There are 3 nested groupings, the coarsest first. Each group lies inside one group of the grouping before and may be the whole of it. The rows also spread widely along 13 directions, which tell nothing about the answers.
In the rows, 128 means zero.
Some rows, each with its group in each grouping after it:
[ 73 177 153 146  73  88 121 140 123 111 129  97 151  99 149 177 166 184
 139 164 107 159 109 134 134 126 105 135 117 144 137 105 119 137]
Fef nokag Sesa
[171 163 178 133  73 137 115 119  87 135 136 120 145 100 212 119 107 124
 136 109 137 131 110 121 175 105 150 106 145 208  78 199 108 106]
Fef galu molib
[173 144 185 155 131 110 140 106  98 145 143 155 128 131 225 151 122 165
 130 127  86 114 106  55 129 127 132 112  99  88 153 159  66  99]
Rem mobo vatu
[192 129 133 107 106 170 126 128  85 166 109 147  96 145 158 144 111 109
 145  92 111  76  93  74 129 125 137  95  93 146 132 136 104 110]
Fef galu vosuk
[130 142 155 122  90 141 130 125  60 126  89 128 149 115 157 163 147 183
 100  98 162 100 118  73 140 130 108 155 115 147 152 134 137 124]
Fef galu mil
[146 138 132 128 126 118 178 124  92 132 137 134 144 133 162 125 159 132
 158 109 131 167 177 105 124 140 166 111 177  94 109 159 136 115]
Rem sar Vad
[138 138 134 101  88 113 106 118  95 131 102 120 160  99 119 145 141 140
 146 139 138 118 175 127  72 178 121 115 182 146 118 117 129 119]
Rem Ralu zoz
[157 123 110 109 176 125  85 172  96 162 122 146 151 105 117 135 158 125
 121 117 152 140 172  92  90 135 158 143 177 119 129 129 143 115]
Rem mobo narot
[165 131 124 121  84 124 163 148 103 107 149 132 129 149 170 152 135 155
 145  89 120 110  98  95 127 100 153 122 109 114 101 195 112  96]
Rem zabe kuge
[120 132 128 118 130 120 109 142 123 147 116 120 131 118 130 131 142 134
 144 141 129 131 114 116 121 149 120 129 133 156 128 109 123 138]
Fef Kud lif
[123 123 130 125 149 117 132 124 125 113 107 122 148 121 113  76 101 124
 137 140 125 122 129 154 131 147  74 114 167 116 113 125  95 139]
Fef tam Nel
[104 170 138 142 141  60  56 182 153 145 163 143 158  83 160 145 126 136
 114 133 156 166 129 132 120 120 154 144 119 169 137 140 111 123]
Fef nokag nat
[ 85 157 123 119  93 169 162 143  85 127 122  84 153 121 125 120 203 121
 139 141 143 162 135 124 208  96 132 142 129 152 113  98 170 121]
Rem mobo Miv
[102 115 162 102 159 110  66 127  97 188 120  98 168  89 147 143 199 146
 133 201 126 154 123  61 150 175 109 174 141 174 168  64 134 127]
Rem zabe Sina
[184 135 169 116 144 113 127 132  66 167 106 114 141 115 166 114 152 171
 159 150 106 128 112  65 114 177 101 120 207 144 124 147  94 134]
Fef tam Nel
[108 142 119 142 138 124 135 163 125 140 122 151 126 127 140 147 129 147
 132 109 147 132 135 109 109 139 146 134 134 120 147 120 128 143]
Rem mobo narot
[121 152  91 115  95 121 167 179 127 125 139 149 118 150 118 143 136 135
 157  83 157 119 120 119 103 132 155 108 127 128 119 148 136 127]
Rem zabe kuge
[ 92 130  94 113 144 154 107 168 118 145 106 102 135 117  70 152 178 117
 135 150 112 148 149 123 122 118 126 139 135 114 136  54 155 137]
Rem sar Vad
[167 114 105 103 139 115  97 112 134  96 119 138 149 121  94  93  94  92
 127 121 115  99 163 170  81 123 104  89 145  86  85 146  93  92]
Fef Kud lif
[138  93 134 128 157 102 105 147  98 112 108 170 152 134 155 173 116 208
  64  88 156  67  97  44  93 127  97 193  67  73 188 146  98 115]
Rem zabe kuge
[128 153 126 135  63 146 153  97 140 104 147 131 114 133 151 134 107  75
 172 126  86 125 151 175 137 100 161  58  99 109  89 137 110  93]
Rem mobo narot
[135 113 123 120 132 161 124 144 120 167 119 108 108 128 146 124 139 106
 174 154 106 143 113 121 142 151 150 117 170 177 107 110 137 147]
Rem mobo narot
[174 132 158 132 127  96 124 143 112 141 137 157 136 129 198 130 100 168
 126 100 137 110  85  80 118 147 129 130 130 154 126 189  84 121]
Fef galu molib
[154  92 119  81 109 111  83 106 120 120 143 121 155 125 133 145 145 109
 121 133 125 105 113 113 130 123 131 145  68 140 124 134 124  73]
Fef galu mil
[124 148 121 140 113 129 151 175 111 157 139 126 115 133 159 176 167 151
 153 114 120 165 121  82 128 120 170 137 127 126 137 125 140 137]
Rem Ralu zoz
[ 79 117 154 136 147  87 129  78 131 101 149 135 188 107 165 100 136 117
  98 137 161 170 160 141 185 125 109 157  92 103 144 127 119 103]
Fef galu molib
[187 103 120 121 165 138  37 152  89 167 109 137 135  84 146 147 102  98
 112 109 147 136 177 116  95 131 176 140 203 168 101 156 143 131]
Fef nokag nat
[163  92 109 110 126  85 119 158 182 130 184 141 120 154 177 111  95 117
 165 126 121 114  55 128 118 151 161 134 100 175  95 185  93 108]
Rem mobo Miv
[171 167 163 138 157  82  61 160 112 171 148 160 155  83 178 144 123 134
 132 127 130 151 173  93  71 144 175 111 178 131 124 159  94 108]
Rem sar Vad
[117 218 181 151 108  76  66 150 123 128 146 149 181  67 170 124 118 145
 108 141 145 131 154 131 116 115 124 103 128 143 128 143  80  97]
Rem mobo Miv

New rows, each followed by its group in each grouping:
[173  94 112 123 145 110  87 181 155 145 182 135 122 132 186 146 112 109
 139 112 110 147  87 105 131  94 192 153  99 152  95 185 110 106]
Rem Ralu zoz
[157 148 163 139 117 144 133 102  92 138 110 113 133 110 160 118 127 125
 153 155  85 132 155 124 122 144 116  84 188 119 108 127  97 121]
Rem mobo vatu
[141 170 112 154 197 144 123 204 117 180 144 180 104 135 141 131 127 101
 116  75 136 143 122  70 156  67 163 116  82  76 162 120 104 130]
Fef tam Nel
[165  81 118 119 129 146 128  92  89 112  99 127 142 126 131 148 119 121
 128 118 103 122 185 120  90 139 130 127 164  70 111 132 128 115]
Rem Ralu zoz
[130 106 126 117 181 102  98 110 134 147 163 177 156 124 164 110 128  75
 103  99 175 145 161 105 160 110 167 146  57 100 148 138 122  85]
Fef Kud lif
[149 110 105 127 156 175 127 131  88 149 101 124 113 131 116 151 156 104
 132 117 104 146 158 101 134 102 144 125 138  83 124 101 146 128]
Fef Kud lif
[105 124 123 152 164 113  69 178 124 149 119 124 136  93 147 165 128 150
 102 131 143 164 129 114 126 123 142 174 151 154 144 116 140 162]
Fef nokag nat
[174 105 155 110 131 150 122 112  68 147 120 119 151 118 180 115 141 125
 133 122 137 124 138  83 157 132 141 136 165 149 105 166 126 108]
Rem zabe kuge
[172 143 128 109 128 123 132 159  85 167 127 148 128 132 148 158 172 156
 152 115 123 115 131  54  89 150 155 120 142 118 144 136 121 106]
Rem mobo narot
[ 70 125 103  87 122  83 170  79 141 133 171 139 174 133 116  96 198  66
 174 150 181 182 205 148 149 189 161 118 113 114 143  84 166  88]
Rem mobo Miv
[125 101  85 104 146 109 198 114 127 132 151 155 122 178 108 150 182 111
 169 113 108 146 163  89  98 155 155 114  88  22 162  95 134  98]
Rem sar Vad
[123 130 133 145 171  92  91 141 142 153 162 164 143 110 169 148 127 112
 118 123 141 159 158 103 115 131 173 141 109 108 155 127 116 112]
Rem mobo vatu
[208  79 126 117 144 150 177 140  47 156 117 126 107 169 192 172 178 185
 133  91  98 115  81   6 144 122 146 165 123  93 144 171 127 118]
Fef nokag nat
[110 133 148 142 106 135 157 101  97 126 106 140 132 130 164 149 128 146
 123 111 136 125 125 100 151 140 113 130 104 122 154 117 121 134]
Fef galu molib
[122 174 172 106  77 122  93 135  98 151 151  80 165  86 170 130 186 124
 160 180 111 158 116 115 181 115 138 116 139 201  98 127 124  95]
Rem zabe kuge
[108  56 120 144 137  95  77 140 163  87 153 108 152 115 178 166 107 163
  98 141 120 145  88 140 132 109 150 211  99 146 112 166 131 126]
Rem mobo narot
[150  72 109  75 114 139  72  96  97 161 113 127 140 112 124 161 148  88
 135 129 160 114 149 105 112 177 161 155 124 194 130 106 167 110]
Fef galu molib
[142 123 118 123 155 138 159 111 118 135 144 163 140 141 153  78 116  71
 141  99 159 139 175 131 155 130 156 103 135  97 114 147 124 105]
Rem mobo Miv
[172 158 127 101 122 102 116 139  95 145 130 138 154 108 126 108 151 117
 155 116 148 139 174 123  88 151 145  90 189 138  92 159 122 100]
Fef Kud lif
[ 95 142 147 142 124 121 148 125 127 124 158 114 157 117 184  95 147 116
 140 141 150 179 130 138 201 116 148 141 132 155 108 145 134 122]
Rem mobo Miv
[110 139 159 133 164  74 122 124  78 123 109 162 192 104 163 125 149 194
  70 103 196 129 164  70 127 150  92 177 128  90 187 140 115 120]
Fef nokag nat
[142 142 149 124 173 146  65 148 114 180 110 122 135  91 142  85 108  87
 125 157 124 131 129 126 162 129 109 111 164 178 123 101 101 143]
Fef nokag nat
[109 133 132 123 105 169 159 113  98 114 102 106 136 130 122 113 136 121
 142 138 110 117 133 133 163 120  93 105 135 112 117 104 121 128]
Rem zabe kuge
[155  89 120 118 136 128 164 120 139 129 146 124 116 160 159 112 128 123
 169 142  83 123  93 114 134 143 131 116 125 111 110 145 100 115]
Rem mobo narot
[ 95 148 121 148 174  57 112 183 143  69 145 136 206  99 122  93 135 190
  77 119 168 161 157 151 106  97  98 171 164  70 117 176 106 113]
Rem mobo narot
[168 138 133 108  95 154 126 163  86 168 128  99 109 133 160 153 164 140
 162 126 105 130  70  76 154 118 146 126 127 190 111 138 131 124]
Fef galu vosuk
[178 110 130 127 200 138  50 157 115 149 127 135 149 103 136 105 112 104
  99 141 102 117 139 105 120  99 121 137 147  98 114 132  90 105]
Rem mobo Miv
[113 169 150 144  86 106 102 136 116 102 151 137 166  94 175 159 126 135
 104 102 149 143 159 135 139  76 169 135  95 126 111 167 124  92]
Rem sar Vad
[166 130 143 111 132  79  86 112 120 141 142 160 143 119 146 149 121 124
 134 127 111  97 133  94  83 146 126 111  86  94 151 132  77  86]
Fef tam Nel
[ 95 149 147 147 133 138 107 162 108 161 108 130 123 115 153 173 150 171
 112 141 128 121  94  69 137 133 117 159  99 148 180  80 122 149]
Rem mobo vatu
[155  84 119 128 121 118 144 121 101 105 145 122 145 142 176 159 149 157
 127 113 121 139 124  94 128 122 158 167 124 102 111 175 137 104]
Rem mobo Miv
[ 91 155 120  96  43 137 136 118  86 116 110  88 153 110 114 156 187 134
 141 137 152 128 137 137 158 130 124 131 115 178 123 101 168 115]
Fef nokag nat
[140 180 164 141  62 112 146 118 109 117 141 123 132 123 176 159 136 156
 147 131  83 120  93 109 139 107 116  88  88 124 122 146  82  99]
Fef galu molib
[162 105  92 142 135 181 186 184  77 137  95 127  87 171 138 172 151 177
 138  82 111 116  92  58 116 118 145 150 154  94 129 142 146 156]
Rem mobo Miv
[128 144 123 153 121 151 109 166 121 135 121 136 117 112 154 143  94 118
 119  92 143 141 118 135 147  96 154 127 138 167 106 149 130 148]
Fef galu molib
[165 107 122 109 106 122 110 111 133 122 132 129 125 127 144 118  89  97
 153 119 123 118 126 155 109 148 141 100 148 160  87 162 115 115]
Fef galu mil
[ 72 146 114 132 135 176 182 102  98 125 104 104 141 124 102  84 162  73
 139 138 134 173 186 163 213 102 105 100 142  92 124  71 155 138]
Fef nokag nat
[159 113 148 136 141 113 132 120 115 109 119 141 153 119 173  88  79 137
 127 109 140 124 150 140 111 144 127 123 191 126  90 190  99 126]
Rem sar Vad
[130 124 159 116 161  94 105 141 131 169 146 126 153 115 174 101 144 135
 148 163 130 147 108  91 140 167 131 142 145 167 136 127 102 127]
Rem sar Vad
[ 97 188 151 156 130 132  39 170 114 157 144 152 156  59 167 157 115  91
  93 106 183 165 183 130 157  73 192 136 115 172 128 131 142 119]
Rem zabe kuge
[125  95  66 104 117 159 108 148 168 130 169  98 116 130 106 122 135  21
 179 133 109 181 155 197 155  87 214 109 134 161  51 130 171 108]
Rem sar Vad
[119 151 128 166 124 147 151 139  86 137 103 161 125 114 163 162 120 138
 131  78 167 158 201 118 104 137 183 122 191 112 129 145 159 153]
Rem mobo narot
[130 153  99 102 145  51 149 161 153 107 158 174 175 131 109  73 127 135
 146 102 185 132 171 150  62 173 131 101 173 100 113 173 105  98]
Rem mobo narot
[ 90 170 100 145  83 153 145 146 150 131 154 166 101 133 148 147  94  57
 151  71 163 140 153 159 161  82 200  85  73 140 114 133 144 119]
Rem zabe Sina
[196  51 120 116 122 183 138  96  88 128 107  97 111 139 166 128 114 103
 162 131  82 126 135 127 132 135 161 127 196 139  65 170 142 125]
Rem mobo narot
[114 145 124 123  83 158 200 116  79 120 124 124 133 147 153 138 168 129
 151  97 146 140 145 102 175 109 148 117 119 110 120 138 154 111]
Rem zabe Sina
[147 112 146 156 162 177  82 121  91 130 122 115 146  96 172 131 119  94
  91 130 107 152 163 122 182  61 152 148 134 104 103 135 128 114]
Rem mobo Miv
[133 125 126 155 180  97 150 204 132 146 130 147 106 160 165 154 132 214
 113 113 101 119  35  43 126 123  92 164  89  88 183 132  78 159]
Fef nokag nat
[109 222 148 168  71 128 152 176 124 147 146 169 103 129 189 166 114 141
 145  83 149 120 105  99 141 105 173  90  77 150 145 142 107 130]
Rem mobo Miv
[147 118 110 115  78 119 193 105 127 110 147 110 116 154 157 108 125 105
 193 120 113 147 125 161 142 151 149  85 163 147  76 172 129 123]
Fef nokag nat
[127 158 140 149 153 113  93 140 106 159 105 152 128  99 138 157 122 135
 120 128 123 137 168 104  93 148 124 111 151 102 163  95 109 144]
Fef nokag nat
[110 130 133 140  66 142 201 111  91  97 140 121 137 148 188 168 161 151
 132  89 136 149 129  99 181  89 163 148  75  99 126 158 149 107]
Rem Ralu zoz
[122 100 109 125 137 116  74 144 142 125 142 128 140 117 139 158 128 120
 115 138 125 129 120 123 117 120 151 163  94 133 129 120 131 112]
Rem mobo Miv
[176  66 127 125 183 171 101 110  92 165 120 132 117 129 169 135 123  83
 119 113 118 147 142  85 165 111 163 150 130 120 124 133 139 120]
Fef galu mil
[ 95 172 133 130 116  76 120 161 122 120 123 137 153 116 124 154 153 189
 113 133 137 118 111 101 103 139  88 135  98 110 171 107 101 126]
Fef nokag nat
[148 157 162  79 162  95  24 153  78 213 153 135 194  63 157 129 205 105
 125 158 180 158 172  52 138 149 170 153 149 197 146 113 142  78]
Rem zabe Sina
[128 108 141 118 174 101  77 123 110 133 122 149 173 103 152 117 124 133
  75 121 166 117 141  98 146 124 107 170  96 118 162 127 110 109]
Fef nokag nat
[147 149 179 114 106 166  99  88  65 176 109 125 143  96 177 139 161 105
 141 153 114 114 156  79 162 136 142 108 120 156 144  96 123  98]
Rem mobo narot
[126 107 123 114  87 152 156  91 103 112 132 153 131 147 166 145 119 102
 124  83 156  96 133 107 164 109 157 131  52 115 134 149 136  95]
Rem zabe kuge
[129 133 120  99  93 171 128 126 114 153 130 115 127 123 139 108 140  69
 168 133 141 126 134 143 170 128 164 101 133 192  95 119 148 113]
Rem mobo narot
[ 99 131 125 124 164  90 125 193 142  96 152 126 188 125 142  86 144 176
  76 115 164 136  82 108 175  74  89 192  81 110 134 158 100 110]
Rem Ralu zoz
[121 135 141 132 134 156 135 133  55 148 112 131 158 106 165 147 169 136
 110  98 180 160 180  78 168 114 163 160 157 128 135 139 170 125]
Rem zabe kuge
[132  78 103  88 171 141 109 158 112 161 128 107 140 136 119 105 168 112
 130 137 148 133  84  89 180 128 123 182 111 167 133 110 144 128]
Fef tam Nel
[123 118 161 109  92 133 144 104  72 128 109  87 172 106 173 121 170 160
 144 149 149 150 141 110 159 161 130 156 187 185 100 146 153 128]
Rem sar Vad
[130 151 147 131 110 131 127 134 109 114 123 114 146 115 152 114 124 136
 126 133 110 126 106 136 165  92 103 116 123 133 106 145  99 121]
Fef nokag Sesa
[180  92 174 117 134 161  81  97  81 183 109 137 128 108 212 137 102 106
 136 127 134 107 129  74 147 159 168 142 147 197 122 147 120 126]
Rem sar Vad
[133  80 112 136 173 152  93 148 138 156 138 121 123 120 158 135 117  87
 131 132 117 168 136 122 151 112 171 158 137 138 114 121 139 141]
Rem Ralu zoz
[112  88  92 122 157 103 145 131 133 105 132 127 145 142 109 137 146 137
 126 118 136 161 145 129 113 138 125 156 136  80 131 126 145 126]
Fef galu mil
[117  89 108  75  97 106 149  70 129 147 166 129 150 140 141 135 182  64
 182 144 147 160 177 123 139 178 182 124  94 136 131 102 160  84]
Rem Ralu zoz
[130 126  86 121 137 143 125 189 149 146 166 112 100 151 128 154 167 102
 149 121  94 157  71 107 170  60 168 135  55 125 113 120 133 113]
Fef Kud lif
[132 180 128 120  55 137 152 108 104 126 116 123 126 115 125 120 117  93
 180 112 137 138 172 174 114 152 141  54 179 163  85 136 134 123]
Fef galu vosuk
[157  66 132 118 125  97 100  87 126 114 160 148 155 122 198 152 114 114
 124 111 147 134 155 118 114 143 192 163 113 130 111 188 134  86]
Rem mobo narot
[135 118 146 111  72 125  86  68  85 106 120 121 172  88 161 146 120 103
 111 110 168 130 185 151 137 127 153 138 123 165 103 156 152  90]
Fef galu vosuk
[125 120 138 117  99 100  99 128 132 136 136 110 145 108 154 155 138 139
 154 159 111 142 128 125 100 161 138 135 141 160 118 121 119 123]
Rem Ralu zoz
[116 138 138 126  92 169 111 154  92 128  99 106 140 110 152 130 130 146
 111 121 157 104  95 115 172 112 121 158 127 199 112 131 142 138]
Rem mobo Miv
[136 120 123 124 133 116 163 120 137 138 177 140 129 153 177 119 153  97
 159 127 114 153 119 106 169 119 170 120  84 104 124 142 117  92]
Rem mobo Miv
[137 132 106  80 108  98 133 152 142 160 177 129 133 146 136 126 175 101
 184 139 124 134  97  98 135 143 161 111  93 158 120 129 124  86]
Rem zabe Sina
[150 165 131 129  79 137 180 153 108 132 102 153  86 168 145 161 120 181
 151  93 102  59  50  70 103 132  97  90  66 112 154 127  79 131]
Fef Kud lif
[164 103 144 114  78 181 123  99  88 143 102 129 108 132 182 152  95 107
 141 103 125  80 112 105 143 132 160 123 111 181 108 147 129 122]
Rem sar Vad
[103 109  98 117 107 168 159  88 117 145 140 132 117 138 131 153 157  44
 164 117 126 169 197 138 163 119 192 107  93  97 128  81 171 110]
Rem Ralu zoz
[150 164 147 111  98 178 127 123 108 165 114 109 113 119 130 105 131  74
 175 159  71 114 127 126 157 119 113  57 129 142 108  83  93 115]
Rem Ralu zoz
[175  93 108 100 132 143 108 150 140 168 144 123  92 152 151 136 127  97
 167 131  92 111  57  97 139 126 155 122  87 171 108 133 112 119]
Fef Kud lif
[111 121 135 155 154 144 173 146 125 129 132 115 128 139 170  94 126 134
 139 131 124 165 110 126 182 119 126 136 162 130 113 143 122 152]
Rem mobo vatu
[160 123 136 142 142 162  77 162  94 204 122 138  95 106 182 191 133 107
 141 109 127 159 123  69 135 130 201 142 146 194 132 123 152 152]
Fef galu molib
[129 150 148 159 149  95  58 153 151 148 156 142 141  88 179 137  98 112
 129 145 124 159 144 137 114 130 165 126 150 154 114 141 102 127]
Rem mobo Miv
[138 147 131 120 109 127  98 156 101 138 125 124 148 105 138 161 153 141
 124 125 124 131 141  99 112 112 140 135 123 127 129 125 124 109]
Rem Ralu zoz
[137 143 149 124 155 116  80 169 114 150 147 119 161 103 161 126 159 144
 105 146 125 137 101  84 157  94 127 158 110 146 134 132 108 101]
Rem mobo vatu
[140 156 132  94  92 159 150 110  91 161 142  73 138 117 129  99 198  68
 197 167  95 187 149 141 191 122 145  77 168 168  79 108 151 101]
Fef galu vosuk
